The rows of a group lie close to one hidden flat surface of 9 dimensions, which passes through zero. Surfaces can cross.
Some rows, each with its group after it:
[ 12   1  -8  12  -7  -7 -14  14  14  -5  15   0   1]	K631
[  7  -5   3   6 -12  -9 -17   4   2  -1  23   8  -6]	K631
[ 1 -5  0  4 -2 -3  1 -6 -4  0  0 -2 -5]	K279
[  9   1  -4  -1   7  -2  -7   2  -2   9 -10 -14  -8]	K975
[ -5  -8   1  -7  -9   0  -3   6 -15  21  19  -1   5]	K416
[  1  11   9 -12 -12  -3 -20 -16  -9   8 -17  -1 -10]	K631
[15  0  0 -3  9 13 -3 -4  4 11 -3 -8 17]	K237
[-2  2 -7 -4 -3 -4  3  8 -3  4 -3 10  0]	K610
[  5  -2   9   9   1   6  -7 -10  10   1   0 -16   0]	K237
[ 4  7  7 -4 -4 14  0  6  0  6 -4 13  3]	K279
[ -8   2 -12 -14  -4  -3  -2  16  -4  12  -7   5  -2]	K975
[ 21 -10  -7  23  -3  13   3  11   8  -3   9 -21  -6]	K610
[ 17  -1 -15  -8  14 -13 -12   1 -11  16  -6 -10   2]	K975
[ -8  15  10   0 -12  -6  -6  -1  -4  -3 -12  10 -18]	K631
[  3 -10  -1   1  -3   3  -2  -9  10  -3  -5   4  -2]	K237
[ -6  15  15  -3  -1 -14  -6  -5 -17   4   6   8   0]	K631
[ -8 -22 -26   0 -25   1   3  12   0  41   7  13  -8]	K975
[  9  -5   0   0  -3   8   3   2 -13 -11   7  -5  -1]	K237
[ -8  -2   7   6   3   1  14   8  -7  -7   5   2 -10]	K416
[ -1   9   1   4 -18  -1  -3  -3 -18   8  -1 -12  -4]	K279
[ -8  18   1  -6 -10   1  -3   9   2 -14 -10  13  -7]	K279
[-11 -13  -6   5 -10   3   6   0  14  -7   7   4  -2]	K416
[ -4 -20  -8   6 -22  11   1  -6   4  -2  13 -12   3]	K416
[ -7   0  -6  -3   6  -5  -1  -3  20 -17  -7   6   2]	K416
[  8   3  -4   2   2  -4  -2   3   0 -18 -10  -1 -13]	K416
[  5   6  -7   7  -2  -9  -1  28  -4  16  -6  12 -30]	K975
[-11  -3   7 -18   3  13  -3  -6  12 -22 -15  -3  -2]	K975
[ -1 -22  -5   1   4   2   5   8   8  -9   1   8 -24]	K416
[ 11   0 -13  -3   3  -5  11  -3  -9  -8  -5  29   3]	K237
[-13   0  10   9 -13   0   6 -12  10 -12  -6  15 -15]	K610
[  9   4  18 -23   7  23 -10   2  -5 -24  -8  -3   0]	K237
[-12   3   9  -6   8   7  -3  22  21   6   2   0  -1]	K237
[-2  6 -6  9 10 -7 15  5 10 -3  8 21 21]	K631
[ 13   4   2  10   5   6  -2   2   0   5  -3 -15  -2]	K416
[  6   6  12  -2  -6  -1 -12  13  -9  -1  20  15  -3]	K610
[-12   6  -5 -13  -6 -11  -3  -6  -7   6 -12   5  -4]	K610
[-5 -1 -6 -6  3  5 13 -6 -6 -2 -9  3  7]	K416
[ -8  -6   9  -9  15  -6  12 -10 -12 -10   5  13   4]	K631
[ 15   1   6   1   9  -7  -6   0 -15   4  22   6  12]	K975
[  5  -6  -8 -10  11  15  -3  -6   7  12 -18 -32  11]	K975
[-5 -5 -2  5 -9 -3 -3 -9  3 -1  6 -3  2]	K279
[  9   5   5 -13   6  -3 -20  12  -3  -7   1   1 -12]	K279
[ -1  10   4  11   0   4   8  -1   1  -5  -8 -11   0]	K610
[ -6   1  13 -12  12   1 -10  -6  12   3   2   9  11]	K279
[ 8 -1  6  9 15 -7  8 -3  0 10  2 24 -3]	K610
[ -9   9   6  -5  14   3  20   7  -7 -10 -11  11  -3]	K631
[ -8  12  -5  -5   9 -12   0  12   5 -12   0   2   6]	K416
[ -7   2   1 -15  -7  -5 -17   0  -5  -7   0 -10  -2]	K610
[ 10  -8   3   6   2   6  -3   2  -4   7   4 -10  -9]	K416
[  9   1  -3  -3  11   0   3   8 -10   4  -6   1 -10]	K279
[10 -2 -3  0 13 -5  1  6 -1 -7  6  5  3]	K975
[ -5 -14 -17   0   1   0   7   1  14  -1  -7  -5  -4]	K610
[ 0 -5  0  6 -7 -1  0  2 -5  7 11 -7 -1]	K237
[ -3   8  15   8 -10  21  13 -13   1   8 -21   7  -7]	K631
[ 2 -5  2 -3 -2 -3 -6 -1 -3  0  7  3 -1]	K975
[  6 -11  -2  -1   0  -2 -12 -14   2   5  11  -8  10]	K631
[ 10  -6 -16   8  -6   3   9  11  -9  -2  -3   0 -14]	K279
[ 14 -12  -4  -3   5  15   7 -12   5 -25  -6   3   5]	K610
[  2 -10  -9   1   3  12   6  15  11  -6   9  -8  11]	K610
[-11 -10   5  -3 -15  -1  -1 -24  -9  15  -4   2  -6]	K279
[  8   2 -14 -11  -2 -16 -14 -16 -13   4  -9  -2   4]	K237
[ -3  -2  13  -7  -7  16 -10 -15   0  11 -13 -17  -3]	K975
[  8  -4   3   5  -3  -3 -10  -9   2   2   4  -2  -3]	K237
[  1   0  11  -6  -6  14  11 -28 -12 -14 -16   9   4]	K237
[-13  -1  -4  -6   7  -2   3  -2  10  -5 -14  -9  -3]	K279
[ -9  -1   2   0   6  -7   8  16 -14  -6  12  -2  -6]	K631

New rows. What belongs after each?
[-17  10  -4  10 -32  -7  -3  -8  -2  -8   3 -16   2]	K279
[ 4 -7 -9 -7  0 -4 -6 -7 -3 -1 -7 -5 -4]	K610
[ 8 -6  2 -3  3  3 -4  4  3  2  9 13  2]	K279
[ 4  6 -9 -2  4  2  2 12  7 -2 -5  7  5]	K631
[-14 -11  13  -9  15  -7  10  -8 -17 -23  -3 -10 -18]	K631
[ 10   7  -5 -15  11   6  -6  10   1 -11 -18   2  -5]	K631
[-19  -1 -12  -7  -1 -12   7  -5   0   4 -12  -2   1]	K631
[ -6 -12 -13 -11 -11 -10 -18 -18   8 -19  -2 -16   2]	K975
[ -1   0  15   1   7 -11  -3 -22 -15  12   6  -4   5]	K279
[  9   8   6 -12   5   1 -20   5  -3  35   8   2  18]	K237
[  1  -9  -1  -2   4   1   7   1   5   0  -6  23 -10]	K975
[ 21 -10   6   5   7  -9 -13 -20   1  -8  -2   1 -16]	K975
[ -4  -4  15 -19   3  24  -4   5  10  -3  -2   7   3]	K237
[  2 -11  11  -3   5  11  -4  -8  12  -6  -9  -4 -14]	K279
[ -3  -7   0  -9  10  -5  -3  -6 -13   2   2 -21   3]	K631
[-17  10   2  -5  -6 -12  -1 -16   5 -28  -8   3   3]	K975
[-15   3   6 -14   5   8  -7  22  14  15   4  -7   4]	K237
[-9 -4  8 -8  6 -2  0 -3 -1  5  8  9  5]	K416
[-16  11  -1  15   6 -27  15 -18 -15  -5  -4 -16   3]	K279
[ 5 -2 -9 -2  1 -5 -2  2 -5  8 -2 -3 -3]	K610
[  8  -2   8  -5   9   3  -4  -3 -11  10  -7  -3 -10]	K279
[ -4   1  -6  -5   0  -7  -2  11  -4 -14   1  -3  -9]	K237
[  1  19   8   0  -9   0  -9  -4 -18   9  -3 -18   5]	K610
[-15  12  35 -10  11   2 -10  -5  10 -27  12  -4  11]	K610
[  1 -23 -19   4   1   5   7   1  21 -11  -6  -9  -8]	K610
[ -2 -11   6  12  -7   9  11  12 -16  18  18  -8  -8]	K416
[-16  18  15  -5   1  -9   0 -10   1   4   6  23  21]	K279
[-8 12 -1 -4  1  1  3 12 -3  3 -6 -7  3]	K975
[ -7  -5  -9  -1  -4   8   7 -12  13   1 -24  -8  -3]	K631
[ -6   7   6   3 -10   2  -2  -3  -4  13  -6  -6  -6]	K975
[  8   6  -3   2   7 -10  -6 -10   7  -7 -13   3  -2]	K237
[  6   4  -5   4  -4   2  -4  13  -2  13   9 -11   5]	K631
[ 14   9   7  26   9 -10   4  -6   1 -12   3  -8  -5]	K975
[ -3  -5  -1 -10  -4   7  -9   3  11   3   0   2   3]	K279
[ 5 -8 -8  9  1  4  3 -1  9  5  2 -5  3]	K237
[ -1   0   8  -4 -13   0  -6 -11 -15  14   1   3  -5]	K279
[ 1 -3 -4 -8  3  4 -3  1  8  4 -4  5  5]	K237
[  3  -8 -12  13  -6  15  12  11  10   7   2  -9   6]	K610
[ -5   1   7  11  25   5  18  13   8 -24   4 -28   6]	K416
[ -8  -1   6 -10   0   0   0 -16  -9 -16   0   0  10]	K416
[-2 -1 -1 -5  4  2  1 12  7 -1  3  6 -1]	K237
[-20   5   7 -12  10  -6   3  -2   8   7   7  13  22]	K416
[  5  14 -13  -4  -2  19  18  -2 -18  16 -14 -14  30]	K610
[ 18 -19 -11  13 -12   1   0 -14  -7  -6  11  -6  -5]	K237
[ -6  -4  -7 -12   9  -3   6   8  -4  -4   0  -1   4]	K416
[ 13 -11  -3  11   5  10   6   3   5  -4   3  -6  -2]	K279
[ -3  -2  -8 -12   2   0  -1  14  -1   1  -4   9  -5]	K975
[-7  1 13 14  9  6 21  5  2  3  1  7 -7]	K416
[ -5 -10   3 -27   1  11  -8  -8  -2   3   1   7  14]	K975
[  4  -8  -6 -11   3   0 -12 -12   9 -21  -7  -6   0]	K416
[ -5  25   7   3 -11   8   6   6  -8   6  -7   3   8]	K279
[-4 -1  3  2 -7  4 -1 -8  1  4  5 -2  9]	K416
[  5 -10 -18   8  -2 -18 -10   4  13   0   6  -3 -12]	K237
[ 11   0 -17   1  -8   6  -2   1  -2  18  -7  -5   7]	K416
[  4 -18  10  -9   4  -3 -11  -5  -6 -10   4  10 -26]	K416
[  6   1   5 -14  10   9  -8  24   5 -29   1   2 -12]	K237
[ -4   4  -9   7  -1   9   9   7  17 -13 -26 -15 -14]	K631
[ -9  -8  13   0   9  10  22  -8 -13   0   5   3   1]	K631
[ -4  10   9  -3   2  -5 -17  13  -1  -9  10 -21  -1]	K610
[  1 -15   8 -19   2   9  -4 -11 -18   6  -1  -2  -3]	K631
[ -7   5  14   4  -3  -5   2  -1  -3 -22   4   4 -11]	K416
[ -8   3  -8   3  -3   7  21  -7   4 -11 -11  -2  13]	K416
[  5  -6   2   8  -4   4   0  -7  14   1  -5  10 -12]	K416
[-10 -11 -13   9  -7   0  15   8   4  -3   6  -6  -4]	K237
[ -7  -5 -16  -8  -5   4  16   8 -14   7  -3   2   7]	K416
[-24  22  10 -11  -3  -9   5  -9 -23 -17 -19 -16  -2]	K237
[ -3 -23   4   6  -3  11   8   9  -7  16  22 -10  -7]	K416
[  3   4   9   2  -3 -10  -9 -15  -6  13  17  14  18]	K631
[ -2  -3  -6  18 -19  -1   2 -11   4   9 -12 -14 -18]	K610
[ 16   5   8 -16  -1  25  -2   8  -5   9 -10  30   1]	K631
[ -3   4  -2 -27  12  -7   4  19 -28  13  14  30  13]	K631
[ -2  -3 -14  -6  -4  -8  -3   0  -4  11  -8  -1  -7]	K610
[  3  14  -8  14 -12  -4  -7   5  13 -10   0 -10   5]	K416
[  9  -4  -4  -7   7   2  -1   2 -14  -6  -5  -9  -4]	K416
[ 13  -6  14 -20  21  -6 -22  -7  -9 -10   0  -6 -10]	K416
[  7   5  10   8   1   3  -2 -12   4  -7  -2   0   3]	K631
[  9  -2  11   3  -3  17   2   9  -7   1   4   0 -10]	K631
[  3  10  -6  15 -24   6   5  11  -5  -3  -5   0 -14]	K610
